The rows come from 4 hidden closed curves, with some noise, and rows from the same curve form a group. Each curve winds through 8 dimensions. The rows are also pushed far along 5 directions, which tell nothing about the answers.
Some rows, each with its group after it:
[-36  -1  -5 -10   9  15  -1  -3   9   4 -19  11  -5   2   2 -17  20 -15
 -38 -42 -39   0  20 -21 -36   8]
z666
[ 36 -23 -11  48 -10  -9  -9  13   1   9   8  -4  14  30  15  16 -47  20
  27  31  18   6 -54  10   1  10]
z491
[ 55 -17  14  31 -23  12 -43 -10  10  24  16  -2  42 -16 -18 -75 -11  46
   4  53  48  34 -73   5  19  22]
z491
[-37  -6  -6 -36   2  -1  19   7  -2 -15   6  24  -2 -16  41  23  -5  10
 -33 -29   2  21  24   0 -27  19]
z351
[ 13  -8  -6  14  19 -34  12  39 -10 -35   9 -16 -16   4  -4  32 -27   2
  23 -13   3 -12  20  -4  18   0]
z491
[ -2  -9  -8 -15 -33  -8  14  10  -2   2  25  17  18 -39  10 -29   5  -1
   2  17  41  10  -3  21   9  40]
z525
[ 14 -14   8  31   4 -32 -27  -5   7  25   9  -5   5  25  13  35 -44  -4
  13  20  10   2 -11  29  -8   2]
z525
[-48   3  -8 -36   6 -17  31  15  -3 -56 -16 -10 -49 -32 -22   5  16 -19
   0 -47 -30 -43  49 -24  13  10]
z491
[ 19 -29 -18   4 -31 -25  17 -12 -11   2  24  -1  18 -22  13  -9 -28   2
  -7  16  39   9 -18   5  -4  30]
z525
[-40  -1  -8 -23 -11  35 -25 -22  18   1 -18  -8 -10   3 -23 -49  49   0
 -18 -12 -47 -28 -21 -14 -12   8]
z491
[ 26  19  26  11   3  -7  -7   3  -7  14 -25   6   9 -10  -1  -4  -9  14
  11  23   3   9   3  18   1   4]
z351
[-74 -16 -25 -11  14 -13  14  -5   8   7  34  30   1  10  29  47  -1 -41
 -33 -34  17  20  36   6 -12   8]
z525
[-29  14  42 -30  37 -13  10 -23  -9  13 -23  -7  -5  -4   8  89   2   2
 -17  10   1  23  58  15  -3 -45]
z351
[ -1   8  20  10  43 -51  10  29 -16 -42 -37 -15 -31   7  -6  66 -37  20
  17 -14 -35 -23  50  -5   2  -6]
z666
[ 10   7   3  21   5  -2 -11  -1 -11 -11 -23 -12  -2   2   8  33 -20   4
   1  14   1  -2  18  21  -1 -21]
z666
[ 15   1 -23   5  -6 -29  26  16 -15 -47  -3   1 -36 -10   0  27 -26  -8
   2 -45  -8 -38  31 -10  -3  -2]
z351
[ 27  -9  -2  19   3 -26  13   3 -14  10  34  10  12   1  19  24 -40   7
   5  17  48  19  12  25  23  16]
z351
[ 28 -11 -22  34  -5  19   1  25   4 -13  12  -1  -3  19  -2 -31 -17  23
  -1 -10  -9 -14 -17  -6   6  12]
z491
[  8  23  32 -15  21 -27  14  11 -24 -34 -24   5  -5 -61 -21  17   7   9
  -4   3  30  21  51   2  26 -15]
z666
[ 42 -16  -8  33 -10 -37  17   4 -15 -42   0 -14 -17 -25   3  26 -65   7
  12   1  39  -9   2   2  17  -8]
z666
[-19   9   9 -29  22 -10  10  -2 -13   7  15  15   1  -9  20  33   5  -7
 -10 -10  24  31  31  21   5  -1]
z351
[-54   4  -8 -34 -10  42 -20 -15  15  11 -33   3  -4  20  11  13  60  -8
 -30 -24 -67 -27  -8 -15 -60 -24]
z351
[-19   0   6 -13 -17  11   8   3  17   3   8  16   4 -26   5 -36  -2   2
  -5   3   8   6   9   6  -1  30]
z351
[ -8  17  16  -4  15  10 -30 -25  -5  16 -38  -1   0  18   9  20  17   8
   2   8 -32   7 -17  10 -22 -18]
z666
[  1  13  22   3   3 -12   2   5  -4   7 -23   4  -5 -16  -8   3  -8   1
   9  10  -8  -6  27  21   3  10]
z525
[-17  30  18 -21   9  34  -2   8   3  16 -35  -5  -2   1  -2  -7  41 -20
  -4  -8 -41   4  31   7 -18 -21]
z491
[ 34 -12 -27  26 -18   4  -6 -11   3 -18  12 -16 -14  21  11 -15 -53  15
  13  -1   0 -17 -29   6   2   8]
z351
[-36  -4  -9 -35 -19  -3  24  15   9 -46  -6   1 -32 -17   2  27  12  -8
  -5 -39 -22 -42  24 -21 -17  -8]
z351
[-13  -9 -13 -33 -37  31  -7  -6   7  -7  39   7  21 -37  -4 -48  43   6
 -17  15  43   8 -13   6  16  10]
z666
[-23 -10 -12 -13   0 -28  24  17 -16 -20   8   4 -16   0  15  58  -2  -4
 -13 -26  -8 -24  43   8 -12   5]
z525
[-27   7   2 -31 -20  28  14  -5  21  -4   3   7  -9 -34 -22 -35  40 -19
 -18 -14   1 -15  20 -13   6  -7]
z666
[ -9 -10 -27  14 -13  28 -36  20  15  22  29   8  32  31  25 -31  26  -7
   2  11  -2  10 -39  17 -16  17]
z525
[-30 -10  11  -2   3  -3 -18  -7   7  39   8  33  30 -19  25  25  12 -18
 -29   3  41  51   1  28 -25  -2]
z525
[ -4   6  18   8  14  -3 -32 -41  -5  41 -36 -10   0  24  -1  14  -4   1
 -23   3 -46  -5  19  24 -30  -2]
z525
[ 39 -13  10  23  -1 -39  28  25   5 -25  19  -5 -10 -30 -15  -7 -60   3
  17  -5  33   0  21  -8  25  14]
z666
[ 15  18  13  19  12  16 -29  -7  -6  38 -47  -1   7  45  14   9   0  16
   1   8 -58  -3 -10  18 -38  -5]
z351
[-29 -11 -23  -6  20 -26  -2   5 -18  -7  -4   8   3  14  32  39   2 -23
 -21 -38 -19  14  21  -7 -37   7]
z491
[ 20   9  20  14   3 -25  16  33   2 -33  11  -4 -17 -31 -25   9 -21  -3
  31   7  32 -13  32   5  42  -5]
z525
[  3  16  39  -6  24  16  -6 -20   5  12 -45 -22 -22 -11 -35 -21   2   4
  -2   4 -29   3  19   0  10 -17]
z491
[ -5 -14 -10  14 -18  42  -9  12  13  20   0  12  18  13   9 -26  17  15
  -4  14  -1   8 -44   2 -12   8]
z491
[ 50  -3  10  10 -16   8 -28 -11   4   5   5  -8  12   4  15 -40 -35  46
   8  23   8  17 -41  10  -6  14]
z351
[-29 -24 -17 -21 -37  18  25   2  15  -1  42  13  10 -16  16  -4   3  -3
  -7  15  37  -4  -5   8   8  17]
z351
[  2 -12 -23  28   6 -13 -11 -10  -1  23   9  12   0  46  45  32 -52  -8
  -2 -14  -6  15 -20  16 -32  10]
z666
[-40  10  19 -39 -27  62 -18 -11  32  16 -17  14  -2 -27 -17 -75  55  16
 -26   0 -26  -9  -8  10  -8  19]
z525
[-60  11   2 -29  24  24 -11  -7   8  31 -10  21  17  15  17  -2  49 -12
 -48 -28 -47  18  38   1 -44  10]
z666
[ 26  -2  -2  33  -1  -6 -29   2   1  -5  -9 -22  -3  33   5  15 -26  17
  28  21 -21 -20 -33   9  -2  -9]
z666
[-31  18  28 -19  22  25 -15 -20  12  19 -27 -21  -3   8 -31   0  43 -10
  -4  19 -38  -5  27   0   8 -30]
z525
[-13 -10  -8 -16  -9 -10  31  -4 -11  -9  -1   2 -22  -6  -4  39  -1 -16
 -15 -24   0 -25  27  -5  -8 -11]
z351
[ -6   1  -8 -20 -14  37 -30 -28   3  12  -3   6  18 -12   4 -61  34  17
 -31   2   0  25 -29   7 -14  12]
z666
[ -8 -41 -34  -6 -28 -26  36  20  -5 -55  29   3 -14 -31  18  12 -32   4
 -12 -26  29 -17   5 -17  -2  22]
z666
[-36  -2 -13 -24  12  -6  15  -6 -13   8  33  22  13 -10  19  30  22 -33
 -28 -16  33  25  35   9  -1   2]
z491
[ 26  37  44  -5  20  -1  -4  -9  -6  11 -21   2   0 -27 -32 -24  11  12
   2   8  -2  10  36   5  19  -8]
z666
[ -3  36  45 -13  12  28  -7 -12   1   8 -39   0  -1 -17 -17  -5  17  21
  -2  26 -20   6  39  21  13 -20]
z351
[-39  -7  -3   4   6  14   0   7   5  10 -33  12  -3  24  17  32  15  -1
  -6  -7 -35  -5 -13  -4 -30  -1]
z491
[ 45 -15 -14  46  -7 -26 -37  11   1  27  26 -11  23  64  25  32 -34  11
  35  30  -5 -13 -51  15 -19   6]
z351
[-39 -21 -30   0 -15 -12  36  27   9 -26  27  27   0 -14  29  22 -18 -14
  -2 -13  33   3  -1  -8  -1  21]
z525
[ 14 -12 -41  32 -17 -10  14  16  -4   2  26  20   7  37  45  17 -46  -5
   2 -13   1  -6 -12   4 -27  22]
z491
[-41 -33 -28 -32 -35  26   6  -4  16   1  23   3   3 -17   8 -34  34 -14
 -30 -22   1  -7 -14  -7 -22  19]
z525
[ 45  10  -8  16 -34   5  16  20   5 -28   9   4  -5 -23 -16 -38 -13  10
  17   6  13 -35  -2  -2  21   8]
z666
[ 20  20  27  22  32 -22 -13  13 -23  16 -33   2  19   7  17  51  -7   2
  24  28   2  36   7  24  -9 -15]
z491
[ 13   5  18  18  -8  31 -42   0  17  35 -17  -6  28   7  -9 -37  19   6
   9  34  -7  19 -38  12  -9  -9]
z525
[  4   9  17 -25  -2   7   7  -1  -8  -4 -13 -30  -5 -29 -41 -28  34 -12
  -1   8  -6  -6  36   4  18  -7]
z525
[ 35  30  24  41  19   7 -24 -11   0  37 -45  -6   4  45   4  16 -27   9
  14  16 -49  -7   5  18 -22 -22]
z491
[-14   5  26 -27   9 -19  23  21   3 -44 -11  -8 -30 -57 -42 -16  12   7
   5 -14   9 -14  49 -16  35   3]
z491

New rows, each followed by its group:
[ -9  -9  -3 -13   8 -18  10  10  -3  -5  -3  -2 -24  16  13  25  -9  -4
   0 -38 -27 -16  10  -7 -26   9]
z351
[-49  -1   5 -59  -6  25  19 -13  -9   7   4  -5  15 -43 -13 -28  72 -28
 -35  -6   6  21  39  -3   0   7]
z525
[  6 -13  25  22  20 -42  -9  -1  -5  24   7  21  16 -14  25  57 -46  -5
  -3  14  55  49   7  27  -2  -5]
z525
[-16  16   3   1  -5   7 -32  -4   6  13 -39   2   6  17   4  -5  24   5
  14  13 -51 -17 -24   4 -30   7]
z491
[-36   0   3 -34  10  13   0 -18  -4   9 -18  22   4  -7  43  20   9   0
 -33 -23  -3  40   5   9 -40   1]
z351
[-37  -6  -7 -44 -26  21  26  -5  -5 -10 -15  -5  -7 -24 -15 -14  51 -10
 -16  -4 -24 -30  20 -11  -9   3]
z525
[-43  -8 -33  23   6 -10   3   6   5   4   7  35  -2  22  34  26 -22 -23
 -23 -31 -10   1  14   7 -29  24]
z525
[ -7 -12  12 -22  -2  -4  25  -3   1  -1  20   7   1 -49  -5 -24  -5  -8
  -8   3  50  43   8   4  26  14]
z491
[ 14  -9 -26  35 -18 -25  -5   4  -1 -10  14  -5  -6   8  -4  11 -23 -23
   6  -8   5 -32   5   7   0   5]
z525
[ 24   1  13  13  -1  36 -15   4   6  30  16  10  34 -10  -2 -53  16  22
  -9  29  34  42 -26  15  15  10]
z491
[-23  -6 -13 -44 -34  37 -14  -4  13  23  22  20  20 -16  14 -65  57  -1
 -23 -15   2  16 -37   0 -26  28]
z351
[-32  13   9 -22   5  22   1 -32  -3  30 -25  17   9  -5  13  21  29 -12
 -45 -12 -21  14  36  14 -38 -11]
z666
[-29 -21 -16 -30 -13  18 -19  -6  14  40  25  17  24  19  35 -26  31   1
 -20 -10  -5  27 -41   5 -43  29]
z351
[ 21  17   6  10  15  -8 -12  14  -4   0  -9 -17  -5  25   5   0 -11  -6
  27   3 -22  -2  11  12   0  -7]
z491
[ 25  18  -8  15 -18  24  -3   9   2   3 -13  -2  -3  21   7 -27  -4   1
  15   2 -31 -25  -9   7 -11   2]
z491
[ -2  23  32 -19   4  32 -30  -3   6  27 -26 -22  10 -12 -35 -42  59  -4
   1  24 -26   5  14  19   5 -16]
z525
[ -2 -21 -15  13   9   6 -41 -14  -4  30   3 -14  24  34  19 -10   9  -1
   0  16  -5  32 -53   9 -19   5]
z491
[-12   2   8 -15   3 -21  22   0   0 -54 -22 -26 -55 -33 -49  -5  -4  -1
  14 -25 -25 -55  31 -23  31  -1]
z491
[  0 -13 -11  16 -14  -3   9  19   2 -21 -18  -3 -20   5   1  10 -17  10
  20  -3 -20 -34 -20 -11  -4   5]
z491
[-49  17  12 -29  -2  39 -18 -12  16  33 -41  22  13  -5  11 -34  52  -3
 -14   4 -41  18 -15  11 -34  18]
z491
[  2  -4   3   7   5 -23   6  -1 -16   7 -24 -16  -4  23   7  42 -13  -3
  10   9 -33 -21  19  12 -17   0]
z525
[-35  -3  -6 -44 -29  34  -9  10  10 -10   9  19  25 -39   6 -56  61  20
 -24   4   5  15  -8  -4 -10  27]
z666
[ 31  -9   7  34   5 -17  10   7   0 -19  -2 -19 -19   5 -30  28 -33  12
  11   5   5 -35   9 -11  21 -22]
z491
[-17  10  34 -11  44 -13 -18  -6 -18  41 -31   9  31  -8  25  35  13  -6
  -2  22  12  79   7  26 -17  -7]
z491
[-11 -27 -18  -3  -2  -6   7   1  -2 -18  11 -13 -10 -10  -7  -8  -3  -4
  -6 -14  10   2 -14 -13   5   6]
z491
[-37  -4   1 -15   4  20  -3  11   3 -17 -15  13   0 -23 -14 -14  46  11
 -18 -12  -8  -5   1 -13   0   8]
z491
[-15 -19 -37 -25 -30  24   3  -6   7 -21  22  13   4 -29   4 -70  22  -2
 -34 -34  14   3 -21 -21 -12  28]
z666
[-53  -6  -6 -41  11  -1  26  29  -5  -7  22  21  11 -26  22  32  42 -28
 -16 -15  30  33  34   2  -2   0]
z491
[ 18  16  39   7  21 -12 -18   7   3  12 -31 -21  -9  35  -2  45 -19  31
  25  18 -50 -24   8  10 -13 -18]
z351
[-19   7   0 -11   6  -1  28  14  -1 -64 -32 -21 -55 -22 -23   0 -14   6
 -11 -41 -42 -46  63  -9  11  -2]
z666
[-15 -16 -29  -4 -22  -6  15  20   2 -45  11   1 -20  -3  13  16  -9   3
   7 -15   1 -33  -9  -8  -2   7]
z666
[ 34 -17  15   7 -12 -22 -11 -37  -9  41  19   0  43 -18  10  -4 -26   7
  -8  51  60  49 -25  26   1  13]
z525
[-12   4   5   7  -1  14 -11   5  -1  -2 -16   6  11  -5  17  12  -1   3
  -4  17   3  16  10  23  -9  -5]
z666
[-30 -14 -30  -7 -15  -1  30   0   4 -32   1   3 -28  -7   1  23  -4 -27
 -22 -46 -12 -29  25 -22 -17 -11]
z666
[ 63   7  -8  20 -28  -3   2  13  -7 -47  -1 -23 -30  -4 -13 -23 -32  26
  36   3  -1 -46 -20   0  23  -7]
z351
[-36  -4  -3 -50 -15  13  20   6  -4 -30  -4  -2 -11 -61 -18 -40  53 -11
  -6  -8  22   4   4  -9  16  10]
z491
[-26  20  42 -19  22  -5  22  14   6  -3 -38   6  -6 -41 -16  20   4  -9
  -6   0  -6  17  66   6   6  -9]
z666
[ 22 -16 -22   1 -44  25  -9 -10   3  -2   6  -1  16 -23  -9 -64  17  15
  -8  10  19  -6 -53 -10  -2  16]
z491
[ -1  11  28 -20  -7  18  -1 -23   4  10 -16   1  15 -26 -12   3  23  20
 -22  26   7   4  25   7  -1 -20]
z351
[ 19  21  47  14  59 -32  -7  -8 -22  21 -21  -1  13  -8  -6  38 -23   7
  -3  18  23  54  45  23  18 -16]
z491
[-29   6   3 -19  -7  31   9  -6   3  12  -8  25  26 -39   2 -45  35  -6
 -30   5  16  35   6  -6  -2  12]
z525
[-15  -5  -5 -15 -10  11 -14  -2  -4   8  -1  -8   5  14   0   2  31   4
 -12   3 -27 -23   6  13 -18   3]
z525
[  8  15  33   7   4  15  -9 -16   6  34 -28  10  18 -13  -7 -13   1  13
 -11  22  -1  25   4   9  -9  -7]
z491
[ 16   4  34 -20 -26  19 -15 -33   1  38 -20 -12  29 -46 -25 -58  25  13
 -10  47  18  25 -13  15   4   8]
z525
[ 35   8  10  25   2  15 -41   8  12  12  10 -13  12  13 -17 -47   1  15
   8  15   3   7 -18  20  14   3]
z525
[-28  -5  10 -40  -8 -13  21  -8   3 -13  -1   9  -6 -33   5  43  17 -13
 -13 -12  23   3  21  -6  -8 -18]
z351
[-57  14  21 -41  22   2   2 -13  -5   3 -16   9   2 -21   9  54  43 -13
 -20   2   5  23  42  14  -5 -25]
z666
[-17  14  -3   2   7  -4  17 -12 -11 -23 -28   0 -24 -10  -3  41  -6 -16
 -16 -19 -18 -22  48  -1  -5 -25]
z351
[ 11  13  15  27  23 -32 -15 -19 -14  27  -5  -8  17  10  -5  37 -16 -25
  10  31   9  16  24  22  14 -15]
z525
[ -3 -10   0  -6 -26 -32  22   7   7 -31   6   8  -2 -39   5  27 -22  -2
  -2  -3  30 -11  19 -14  -6  -3]
z351
[-23 -20 -38  -7  -3   0  35  33 -11 -33   9   0 -12  18  23  10  -6   7
  -7 -29 -28 -18  11 -16 -14  26]
z525
[-27 -24 -24  -7 -20  15   5  -7  14 -12  -2 -14 -20   7  -8 -14   9 -13
 -22 -31 -31 -34  -1 -14 -22   2]
z525
[ 23   0   5   2 -24  -4  -4  -2  13   5  20 -10   5  -5  -5 -25 -18  -1
  27  23  20  -4 -18   6  10  10]
z491
[-48  14  13 -27  23  -6  19  -2 -16 -11 -22  26 -10 -34  -8  19  32  -4
 -25 -17   0   8  44  -1   3   7]
z491
[-11   4   0   2  -3  24 -23  -1   0  24  -7  22  34  -2  36 -25   7  11
 -18  16   3  45 -11  27 -28  20]
z666
[ 15   8   8  11  23 -52   7 -14 -24 -18 -26 -19 -25   5  -4  47 -44 -10
  11 -13 -18 -16  30   2  -3  -9]
z491
[ -3 -14   3  -1   9  -2 -20 -10  -1  35  11   8  24   2  22 -12  -5  -4
 -21   4  22  48  -5  23 -18  19]
z525
[  8  13   9  24  19  14 -26  18   9 -13 -28 -19 -26  27 -21  -6  -1   7
   2 -25 -51 -31  20   4  -4 -14]
z525
[  8   5  14   1 -12  -1  18 -16   1 -24 -25 -10 -22 -29 -38  -5  -3   9
  -8   4 -10 -36  23 -12  14 -16]
z525
[-32   0  -5  19  24  -8   2  23  -2  -8 -43  -3 -19  30  11  60   0 -24
  -7 -34 -54 -17  29  -6 -39 -23]
z525
[-49   2   6 -28  16 -18   7  -9  -2  15  -3  18   8  -5  34  47   8 -35
 -12 -16  -5  30  31   5 -32   0]
z491
[ 12  13  13  10  11  12 -39 -24  -8  40  -8  -1  22  39  30  13  -5  24
  -1  32 -18  17 -21  38 -16   3]
z666
[ 34 -13 -12  23 -24   5 -22 -13  -3  11  -4 -32  15  32  -7 -19  -6  14
  16  34 -28 -29 -36   1  -8   2]
z525
[-27  22  18 -29  25 -11   9  11  -9  -7 -11   0 -10 -14   5  16  18 -25
   6 -13  -9  17  49  10   5  -5]
z491
